The rows are grouped in 4 ways, from coarse to fine. Each group lies inside one group of the grouping before and may be the whole of it. The rows also spread widely along 12 directions, which tell nothing about the answers.
In the rows, zero is written as 128.
Known rows, each followed by its group in each grouping:
108; 137; 152; 145; 107; 144; 119; 100; 179; 144; 163; 150; 135; 114; 85; 130; 135; 109; 146; 123; 140; 122; 111; 156; 151; 115; 153; 122; 116; 153; 126	zit z_368 z_641 Mon
99; 147; 143; 118; 83; 150; 85; 78; 91; 104; 157; 117; 107; 148; 114; 141; 120; 122; 136; 97; 138; 149; 133; 89; 94; 118; 94; 135; 124; 154; 131	zit z_517 z_755 geb
143; 127; 137; 112; 117; 102; 127; 118; 160; 123; 148; 124; 116; 127; 136; 140; 136; 121; 149; 112; 142; 120; 131; 124; 147; 94; 112; 149; 136; 132; 119	zit z_517 z_401 nugib
156; 163; 136; 111; 137; 67; 145; 90; 139; 109; 160; 120; 150; 123; 126; 155; 140; 98; 139; 110; 127; 122; 131; 94; 131; 63; 118; 157; 159; 108; 126	zit z_368 z_768 dum
156; 140; 144; 122; 129; 77; 122; 138; 118; 119; 149; 103; 143; 97; 145; 117; 113; 116; 130; 131; 96; 128; 128; 93; 94; 114; 121; 117; 144; 127; 134	Nov z_283 z_508 zopu
130; 142; 134; 133; 130; 88; 116; 126; 121; 116; 157; 123; 146; 113; 151; 136; 120; 137; 115; 96; 90; 111; 107; 123; 115; 147; 115; 101; 153; 102; 128	Nov z_548 z_22 vas
126; 119; 142; 127; 95; 114; 138; 169; 143; 147; 130; 149; 133; 103; 138; 127; 117; 111; 124; 141; 123; 112; 112; 104; 108; 136; 151; 118; 135; 155; 151	zit z_682 z_840 pofub
126; 140; 147; 155; 110; 109; 134; 133; 171; 152; 172; 162; 139; 87; 123; 133; 122; 130; 134; 112; 94; 107; 97; 137; 134; 145; 158; 89; 143; 150; 138	Nov z_548 z_22 Lelu
118; 151; 146; 130; 115; 96; 117; 131; 124; 129; 115; 137; 131; 110; 96; 127; 117; 103; 134; 122; 125; 132; 145; 122; 92; 117; 128; 129; 151; 142; 147	Nov z_192 z_504 vom
127; 133; 140; 145; 131; 119; 121; 105; 111; 142; 160; 118; 117; 130; 94; 114; 129; 119; 168; 131; 110; 152; 138; 138; 109; 146; 144; 127; 132; 153; 120	zit z_517 z_401 Paro
117; 135; 153; 134; 138; 100; 147; 91; 128; 144; 153; 126; 129; 141; 105; 146; 152; 141; 129; 110; 128; 108; 123; 165; 152; 149; 127; 114; 126; 107; 123	zit z_682 z_898 talo
94; 169; 115; 131; 114; 137; 116; 82; 117; 124; 155; 156; 163; 147; 107; 152; 118; 123; 121; 92; 116; 113; 97; 122; 123; 166; 162; 131; 148; 110; 150	Nov z_283 z_909 gokug
133; 142; 142; 134; 110; 80; 141; 105; 55; 126; 120; 105; 128; 115; 148; 156; 141; 153; 158; 78; 109; 142; 147; 133; 83; 170; 96; 96; 161; 160; 123	Nov z_283 z_909 Fab
125; 127; 159; 113; 88; 123; 130; 111; 117; 144; 148; 116; 93; 145; 120; 140; 122; 136; 127; 129; 151; 109; 123; 96; 129; 136; 130; 141; 107; 133; 147	zit z_682 z_840 luv
149; 108; 164; 147; 128; 128; 174; 140; 141; 143; 145; 114; 112; 110; 144; 165; 169; 159; 158; 143; 104; 133; 148; 143; 133; 141; 118; 138; 124; 182; 120	Nov z_192 z_142 supum
143; 114; 130; 127; 107; 113; 132; 150; 125; 128; 134; 96; 133; 120; 165; 137; 128; 146; 142; 132; 135; 113; 102; 132; 139; 172; 164; 145; 118; 118; 129	Nov z_192 z_551 Potoz
99; 117; 174; 123; 117; 155; 96; 123; 160; 117; 150; 114; 128; 127; 104; 118; 137; 122; 89; 151; 142; 117; 113; 132; 130; 104; 108; 117; 81; 108; 130	zit z_682 z_898 guk
112; 146; 153; 144; 129; 94; 138; 101; 122; 154; 138; 132; 135; 131; 79; 126; 132; 114; 136; 127; 134; 121; 122; 157; 120; 145; 148; 111; 130; 122; 137	zit z_368 z_768 loper
124; 123; 153; 140; 136; 155; 147; 117; 144; 132; 169; 129; 131; 134; 121; 153; 160; 135; 124; 150; 102; 132; 127; 119; 129; 115; 119; 140; 111; 146; 133	zit z_521 z_201 naf
142; 160; 129; 123; 109; 114; 120; 118; 141; 112; 158; 124; 141; 114; 123; 134; 112; 97; 148; 134; 129; 133; 122; 75; 118; 97; 168; 175; 142; 136; 141	Nov z_192 z_142 rupes
129; 117; 140; 119; 85; 107; 155; 145; 133; 135; 91; 139; 119; 110; 141; 167; 152; 121; 160; 106; 167; 129; 149; 139; 121; 114; 103; 139; 148; 188; 130	zit z_368 z_641 Nela
150; 129; 117; 150; 127; 129; 158; 126; 124; 159; 160; 129; 133; 124; 122; 141; 133; 138; 180; 138; 106; 131; 123; 135; 133; 185; 194; 150; 137; 163; 130	Nov z_283 z_508 Nafit
142; 117; 150; 149; 106; 119; 150; 151; 149; 174; 130; 139; 100; 100; 87; 112; 135; 98; 184; 170; 141; 147; 156; 130; 116; 121; 169; 149; 123; 201; 141	zit z_521 z_201 fiko
106; 130; 140; 146; 118; 102; 163; 114; 123; 185; 134; 167; 115; 141; 100; 153; 136; 138; 139; 108; 113; 98; 123; 169; 127; 186; 142; 100; 147; 151; 147	zit z_368 z_768 dum
115; 156; 159; 126; 98; 134; 132; 119; 155; 107; 124; 122; 148; 114; 108; 157; 148; 115; 117; 134; 179; 133; 110; 100; 134; 90; 152; 159; 113; 123; 152	Nov z_548 z_22 Lelu
112; 115; 140; 128; 142; 160; 116; 102; 116; 114; 170; 96; 136; 163; 125; 136; 143; 152; 111; 141; 119; 116; 102; 140; 146; 172; 139; 140; 91; 83; 117	zit z_682 z_840 luv
117; 139; 146; 131; 121; 90; 162; 162; 156; 151; 108; 173; 140; 107; 129; 154; 129; 115; 110; 125; 107; 99; 130; 124; 106; 128; 127; 120; 165; 148; 165	Nov z_192 z_142 rupes
132; 84; 169; 120; 130; 89; 126; 156; 87; 150; 107; 68; 85; 144; 131; 102; 134; 157; 109; 156; 141; 107; 140; 155; 114; 177; 92; 112; 86; 95; 125	zit z_682 z_898 talo
104; 129; 134; 135; 138; 165; 97; 108; 156; 111; 161; 133; 122; 140; 105; 133; 132; 136; 122; 128; 110; 123; 124; 142; 138; 139; 118; 145; 120; 115; 116	Nov z_548 z_22 Lelu
151; 105; 120; 142; 120; 117; 120; 155; 120; 127; 167; 110; 141; 96; 160; 108; 119; 126; 162; 133; 86; 135; 114; 123; 113; 163; 155; 115; 136; 154; 105	zit z_682 z_840 luv
159; 123; 134; 98; 111; 69; 137; 128; 142; 132; 139; 128; 98; 133; 154; 148; 121; 120; 134; 108; 127; 93; 141; 98; 133; 93; 80; 151; 152; 127; 126	zit z_368 z_768 loper
119; 128; 155; 120; 100; 104; 132; 152; 117; 124; 102; 116; 137; 117; 130; 136; 137; 115; 118; 132; 157; 137; 121; 110; 95; 114; 120; 124; 123; 138; 153	zit z_517 z_401 Paro
133; 96; 119; 107; 95; 107; 100; 165; 86; 116; 130; 104; 117; 135; 196; 130; 102; 143; 104; 112; 103; 101; 106; 97; 90; 167; 79; 114; 131; 119; 127	zit z_368 z_768 loper
94; 174; 136; 123; 123; 145; 129; 83; 158; 98; 169; 167; 189; 130; 107; 172; 144; 96; 98; 103; 126; 120; 97; 98; 134; 81; 143; 140; 146; 109; 146	zit z_682 z_898 guk
137; 120; 161; 130; 137; 136; 119; 120; 176; 150; 162; 113; 103; 131; 86; 107; 127; 127; 135; 171; 129; 114; 134; 137; 150; 126; 149; 151; 92; 122; 132	Nov z_283 z_508 zopu
151; 99; 127; 129; 133; 121; 146; 152; 114; 105; 134; 96; 145; 113; 175; 149; 164; 143; 149; 128; 117; 139; 133; 136; 129; 139; 110; 142; 130; 142; 99	zit z_682 z_898 talo
145; 133; 153; 138; 125; 102; 135; 98; 175; 136; 180; 126; 129; 107; 116; 137; 146; 119; 157; 119; 122; 120; 122; 149; 158; 97; 132; 122; 126; 140; 106	zit z_368 z_768 dum
108; 158; 134; 131; 131; 133; 116; 77; 133; 119; 157; 135; 144; 140; 74; 134; 139; 101; 147; 119; 143; 140; 133; 135; 136; 113; 152; 155; 133; 120; 121	zit z_682 z_898 talo
104; 111; 130; 134; 174; 133; 115; 108; 107; 123; 158; 112; 141; 163; 121; 128; 141; 152; 104; 123; 85; 105; 116; 176; 134; 190; 109; 111; 120; 73; 107	zit z_682 z_898 guk

New rows, each followed by its group in each grouping:
139; 105; 117; 124; 134; 135; 119; 181; 72; 101; 98; 72; 139; 132; 160; 122; 129; 130; 132; 172; 117; 151; 138; 102; 78; 174; 138; 174; 123; 122; 132	Nov z_192 z_551 Potoz
117; 141; 158; 140; 107; 65; 154; 119; 93; 193; 129; 127; 112; 142; 88; 116; 112; 131; 134; 125; 145; 104; 101; 144; 116; 196; 184; 96; 122; 113; 173	zit z_517 z_401 Paro
91; 132; 130; 136; 134; 151; 112; 132; 112; 110; 128; 144; 158; 127; 107; 129; 132; 110; 113; 132; 102; 142; 130; 128; 86; 143; 123; 119; 141; 135; 133	zit z_682 z_840 luv
138; 145; 117; 105; 105; 81; 149; 142; 141; 116; 144; 164; 165; 121; 181; 175; 119; 110; 94; 91; 102; 85; 94; 73; 114; 101; 106; 128; 175; 117; 155	zit z_368 z_768 loper
123; 126; 153; 123; 86; 93; 117; 133; 130; 124; 109; 104; 128; 109; 143; 142; 133; 145; 136; 97; 169; 111; 112; 160; 139; 146; 128; 112; 116; 122; 128	Nov z_192 z_504 vom
115; 147; 103; 120; 124; 128; 122; 103; 89; 127; 123; 122; 139; 163; 109; 142; 117; 130; 144; 114; 143; 122; 125; 129; 119; 185; 165; 166; 141; 107; 142	Nov z_283 z_508 Nafit
96; 146; 170; 122; 147; 138; 128; 116; 129; 137; 108; 127; 121; 155; 57; 130; 137; 115; 90; 169; 140; 126; 153; 121; 98; 121; 116; 148; 108; 109; 168	Nov z_283 z_508 zopu
105; 156; 152; 117; 116; 112; 130; 94; 146; 123; 133; 125; 152; 146; 96; 151; 142; 108; 103; 126; 173; 109; 102; 126; 143; 102; 145; 145; 112; 85; 150	zit z_368 z_768 dum
108; 132; 163; 159; 114; 144; 171; 123; 148; 157; 131; 148; 144; 115; 89; 160; 168; 125; 142; 144; 142; 136; 120; 159; 129; 139; 158; 120; 115; 174; 141	zit z_368 z_768 loper
108; 133; 153; 146; 119; 122; 117; 134; 127; 121; 121; 116; 143; 107; 114; 130; 141; 134; 127; 122; 137; 136; 119; 156; 115; 148; 133; 108; 123; 127; 128	Nov z_548 z_22 vas
133; 115; 112; 124; 120; 127; 137; 154; 133; 142; 140; 154; 116; 134; 142; 138; 120; 118; 145; 129; 96; 124; 136; 105; 105; 140; 125; 149; 158; 163; 139	zit z_517 z_401 nugib
123; 121; 171; 134; 101; 114; 123; 121; 113; 122; 154; 101; 130; 104; 142; 133; 140; 144; 123; 116; 120; 131; 114; 126; 109; 135; 106; 84; 110; 142; 122	zit z_682 z_840 luv
141; 110; 174; 139; 118; 101; 135; 144; 129; 129; 133; 94; 123; 97; 133; 125; 150; 129; 135; 144; 126; 139; 135; 140; 107; 111; 96; 104; 108; 155; 115	zit z_368 z_768 loper
131; 122; 88; 122; 138; 102; 147; 138; 88; 130; 116; 144; 130; 149; 145; 152; 131; 122; 161; 106; 100; 128; 149; 127; 102; 171; 121; 157; 185; 148; 129	zit z_517 z_755 geb
126; 156; 145; 129; 141; 87; 164; 126; 138; 154; 138; 165; 141; 128; 85; 140; 131; 90; 114; 144; 109; 112; 137; 97; 109; 106; 148; 143; 160; 124; 165	zit z_682 z_898 talo
110; 120; 135; 130; 91; 141; 103; 119; 111; 110; 119; 91; 130; 127; 138; 140; 135; 149; 157; 110; 170; 137; 117; 163; 135; 172; 146; 140; 106; 136; 111	Nov z_192 z_142 supum
104; 140; 129; 140; 104; 166; 125; 119; 121; 132; 132; 152; 132; 128; 106; 148; 132; 123; 144; 127; 120; 141; 135; 117; 100; 154; 145; 144; 138; 174; 144	Nov z_283 z_909 Fab
141; 129; 140; 132; 118; 125; 132; 106; 130; 132; 178; 123; 119; 129; 135; 144; 139; 130; 149; 126; 106; 128; 128; 110; 130; 119; 122; 141; 126; 149; 124	zit z_521 z_201 fiko
106; 125; 113; 120; 143; 130; 113; 145; 146; 109; 114; 157; 147; 126; 112; 129; 133; 94; 123; 129; 113; 131; 153; 134; 105; 108; 102; 148; 161; 134; 121	zit z_682 z_898 talo
153; 144; 135; 141; 119; 87; 149; 110; 164; 141; 174; 139; 150; 96; 144; 146; 134; 134; 158; 100; 106; 104; 103; 141; 157; 137; 163; 115; 150; 135; 123	Nov z_283 z_909 Fab
118; 171; 115; 129; 101; 113; 120; 97; 124; 159; 158; 156; 120; 148; 81; 125; 86; 98; 154; 127; 129; 111; 114; 92; 123; 160; 213; 170; 152; 124; 168	Nov z_192 z_551 Potoz
93; 142; 129; 129; 114; 118; 110; 122; 144; 148; 101; 161; 125; 125; 77; 122; 113; 111; 141; 110; 146; 118; 145; 169; 113; 150; 137; 121; 148; 142; 140	Nov z_283 z_508 Nafit
141; 118; 99; 119; 129; 102; 155; 150; 144; 153; 113; 161; 115; 142; 122; 141; 128; 108; 171; 125; 132; 117; 148; 133; 133; 141; 149; 175; 170; 154; 136	zit z_517 z_401 Paro
154; 125; 158; 141; 132; 98; 164; 148; 151; 150; 141; 128; 114; 100; 126; 140; 144; 127; 152; 152; 98; 127; 149; 122; 120; 121; 134; 137; 142; 166; 136	Nov z_192 z_551 Potoz
100; 153; 140; 111; 147; 101; 132; 131; 164; 106; 118; 145; 183; 137; 118; 146; 140; 100; 70; 126; 142; 105; 96; 127; 128; 90; 124; 131; 140; 63; 158	zit z_517 z_401 nugib
112; 146; 102; 104; 127; 133; 131; 118; 124; 99; 122; 139; 164; 163; 134; 166; 137; 109; 119; 114; 150; 122; 109; 100; 129; 122; 143; 184; 149; 97; 147	zit z_517 z_401 Paro
123; 149; 150; 123; 139; 122; 125; 85; 120; 111; 175; 95; 151; 158; 117; 142; 142; 132; 109; 130; 134; 124; 91; 110; 141; 126; 147; 145; 102; 72; 138	zit z_517 z_401 Paro
131; 126; 158; 106; 91; 91; 124; 159; 151; 115; 117; 107; 149; 109; 155; 132; 127; 114; 96; 133; 172; 109; 87; 100; 126; 95; 131; 124; 107; 98; 155	zit z_517 z_401 Paro
135; 119; 167; 140; 106; 104; 140; 138; 126; 155; 147; 118; 104; 110; 120; 122; 131; 126; 139; 145; 118; 130; 128; 116; 106; 132; 126; 109; 117; 164; 143	zit z_517 z_755 geb
134; 148; 166; 144; 98; 87; 126; 73; 123; 169; 188; 119; 94; 124; 94; 118; 119; 134; 173; 101; 132; 127; 116; 140; 138; 144; 155; 98; 121; 150; 128	zit z_517 z_401 nugib
125; 121; 157; 132; 168; 108; 140; 124; 137; 135; 138; 114; 128; 138; 93; 120; 151; 123; 115; 157; 115; 121; 145; 153; 130; 126; 115; 134; 118; 98; 123	zit z_682 z_898 talo
111; 133; 110; 141; 106; 132; 73; 139; 119; 99; 125; 114; 169; 91; 130; 96; 110; 108; 155; 114; 126; 153; 113; 153; 97; 158; 153; 110; 135; 141; 108	Nov z_283 z_909 gokug
152; 122; 181; 127; 89; 73; 173; 147; 124; 171; 113; 108; 91; 110; 120; 137; 145; 130; 154; 144; 169; 130; 139; 113; 117; 116; 137; 127; 114; 170; 158	zit z_517 z_401 nugib
132; 123; 113; 126; 104; 95; 82; 156; 123; 116; 138; 119; 129; 104; 158; 102; 90; 122; 136; 103; 110; 115; 111; 123; 107; 157; 128; 113; 151; 117; 121	Nov z_548 z_22 vas
103; 137; 152; 127; 80; 112; 120; 130; 99; 113; 132; 129; 157; 102; 156; 149; 127; 131; 108; 89; 127; 126; 97; 109; 89; 139; 113; 77; 135; 145; 142	zit z_682 z_840 luv
127; 146; 172; 145; 96; 133; 107; 111; 185; 166; 196; 151; 95; 109; 76; 109; 99; 110; 136; 150; 104; 111; 116; 103; 133; 110; 167; 125; 107; 154; 152	Nov z_192 z_504 vom
120; 130; 127; 109; 136; 108; 103; 122; 134; 99; 105; 107; 126; 138; 123; 132; 133; 121; 135; 120; 146; 125; 153; 149; 128; 120; 101; 161; 141; 103; 112	Nov z_192 z_551 Potoz
121; 139; 130; 137; 116; 136; 129; 122; 147; 128; 148; 145; 139; 119; 124; 148; 132; 124; 146; 121; 112; 128; 124; 130; 128; 139; 150; 144; 145; 150; 131	Nov z_192 z_551 Potoz
120; 130; 145; 137; 126; 173; 144; 94; 126; 108; 139; 107; 129; 148; 114; 181; 177; 155; 157; 126; 147; 149; 142; 150; 151; 140; 131; 178; 108; 149; 114	Nov z_192 z_504 vom
116; 104; 126; 118; 130; 102; 113; 155; 164; 137; 112; 138; 125; 125; 119; 105; 118; 116; 125; 131; 141; 95; 127; 172; 144; 147; 131; 125; 131; 101; 120	zit z_682 z_840 luv
128; 120; 137; 136; 138; 129; 169; 147; 138; 143; 101; 138; 125; 136; 111; 165; 162; 138; 148; 143; 132; 124; 152; 157; 133; 153; 140; 168; 138; 151; 140	Nov z_192 z_504 vom
113; 127; 151; 138; 118; 143; 140; 128; 103; 124; 118; 112; 143; 121; 104; 142; 158; 118; 144; 144; 147; 157; 140; 131; 104; 133; 142; 140; 118; 159; 131	zit z_682 z_898 guk
129; 107; 158; 134; 121; 113; 115; 157; 85; 117; 105; 67; 122; 117; 140; 121; 139; 151; 129; 145; 132; 141; 134; 147; 96; 167; 112; 119; 100; 124; 124	Nov z_192 z_504 vom
131; 158; 171; 117; 136; 96; 158; 57; 153; 134; 169; 134; 96; 162; 108; 189; 160; 161; 116; 88; 132; 89; 138; 127; 173; 104; 85; 147; 136; 96; 136	Nov z_548 z_22 vas
167; 92; 121; 112; 118; 139; 122; 132; 150; 97; 173; 78; 129; 128; 189; 143; 151; 150; 156; 130; 141; 119; 108; 125; 181; 127; 132; 176; 99; 113; 84	zit z_682 z_898 talo
137; 128; 138; 109; 117; 76; 159; 166; 106; 153; 99; 135; 115; 138; 134; 139; 121; 112; 116; 140; 130; 114; 139; 87; 87; 129; 120; 146; 153; 132; 172	zit z_517 z_401 nugib
136; 152; 157; 121; 109; 87; 114; 126; 147; 150; 153; 145; 91; 114; 96; 110; 91; 96; 133; 140; 103; 114; 150; 79; 95; 94; 124; 139; 147; 148; 155	Nov z_192 z_142 rupes
152; 104; 143; 136; 106; 84; 134; 170; 149; 167; 141; 118; 107; 103; 153; 110; 108; 142; 143; 141; 111; 93; 107; 145; 138; 179; 164; 113; 124; 131; 136	Nov z_192 z_551 Potoz
134; 96; 139; 121; 93; 153; 116; 161; 145; 114; 152; 102; 136; 118; 182; 139; 138; 143; 114; 145; 136; 117; 89; 106; 135; 128; 127; 137; 89; 130; 130	zit z_521 z_201 naf
134; 128; 122; 140; 134; 74; 137; 138; 99; 125; 118; 126; 153; 98; 142; 135; 138; 114; 158; 101; 98; 141; 143; 153; 89; 140; 107; 99; 173; 157; 108	zit z_368 z_768 dum
109; 133; 165; 138; 112; 154; 110; 132; 128; 115; 129; 104; 124; 121; 100; 127; 139; 126; 118; 156; 148; 147; 127; 115; 107; 127; 135; 141; 97; 130; 142	Nov z_548 z_22 vas
94; 97; 124; 117; 143; 162; 137; 151; 170; 150; 109; 168; 110; 173; 108; 152; 142; 129; 95; 154; 126; 86; 135; 157; 141; 152; 106; 163; 122; 115; 144	zit z_368 z_768 dum
127; 130; 164; 124; 125; 123; 139; 131; 129; 132; 158; 118; 127; 136; 132; 142; 137; 132; 96; 146; 108; 120; 111; 89; 108; 115; 112; 127; 112; 119; 155	zit z_517 z_401 nugib
110; 150; 151; 149; 146; 156; 131; 124; 144; 108; 154; 124; 169; 122; 104; 145; 152; 121; 102; 155; 110; 141; 107; 113; 117; 122; 154; 143; 118; 109; 145	Nov z_548 z_22 vas
133; 123; 137; 145; 114; 148; 128; 117; 112; 144; 146; 103; 113; 128; 107; 124; 135; 140; 172; 149; 133; 144; 132; 136; 125; 177; 174; 154; 108; 157; 125	Nov z_283 z_909 Fab
107; 152; 126; 129; 130; 131; 119; 121; 116; 107; 145; 147; 149; 134; 128; 153; 123; 124; 100; 111; 92; 121; 116; 94; 96; 138; 116; 133; 156; 116; 147	Nov z_548 z_22 Lelu
118; 99; 130; 116; 112; 176; 130; 125; 114; 111; 131; 104; 113; 166; 151; 167; 161; 159; 137; 128; 149; 135; 126; 129; 138; 153; 106; 171; 101; 140; 120	zit z_517 z_401 Paro
124; 118; 156; 115; 111; 132; 136; 147; 146; 139; 120; 141; 104; 128; 128; 150; 134; 135; 111; 138; 118; 113; 151; 105; 104; 117; 85; 135; 128; 161; 151	Nov z_283 z_508 zopu
109; 157; 153; 135; 101; 145; 89; 91; 129; 94; 142; 88; 164; 106; 97; 121; 134; 115; 142; 124; 173; 161; 109; 136; 120; 113; 160; 129; 96; 123; 120	Nov z_283 z_508 Nafit
138; 119; 123; 117; 124; 143; 107; 139; 142; 121; 163; 115; 127; 135; 144; 124; 110; 133; 119; 143; 102; 111; 113; 101; 124; 144; 135; 153; 118; 114; 133	Nov z_283 z_508 Nafit
112; 140; 183; 122; 90; 153; 132; 113; 189; 117; 152; 139; 127; 120; 123; 176; 154; 138; 98; 124; 151; 108; 110; 112; 153; 79; 109; 138; 97; 138; 149	Nov z_192 z_504 vom
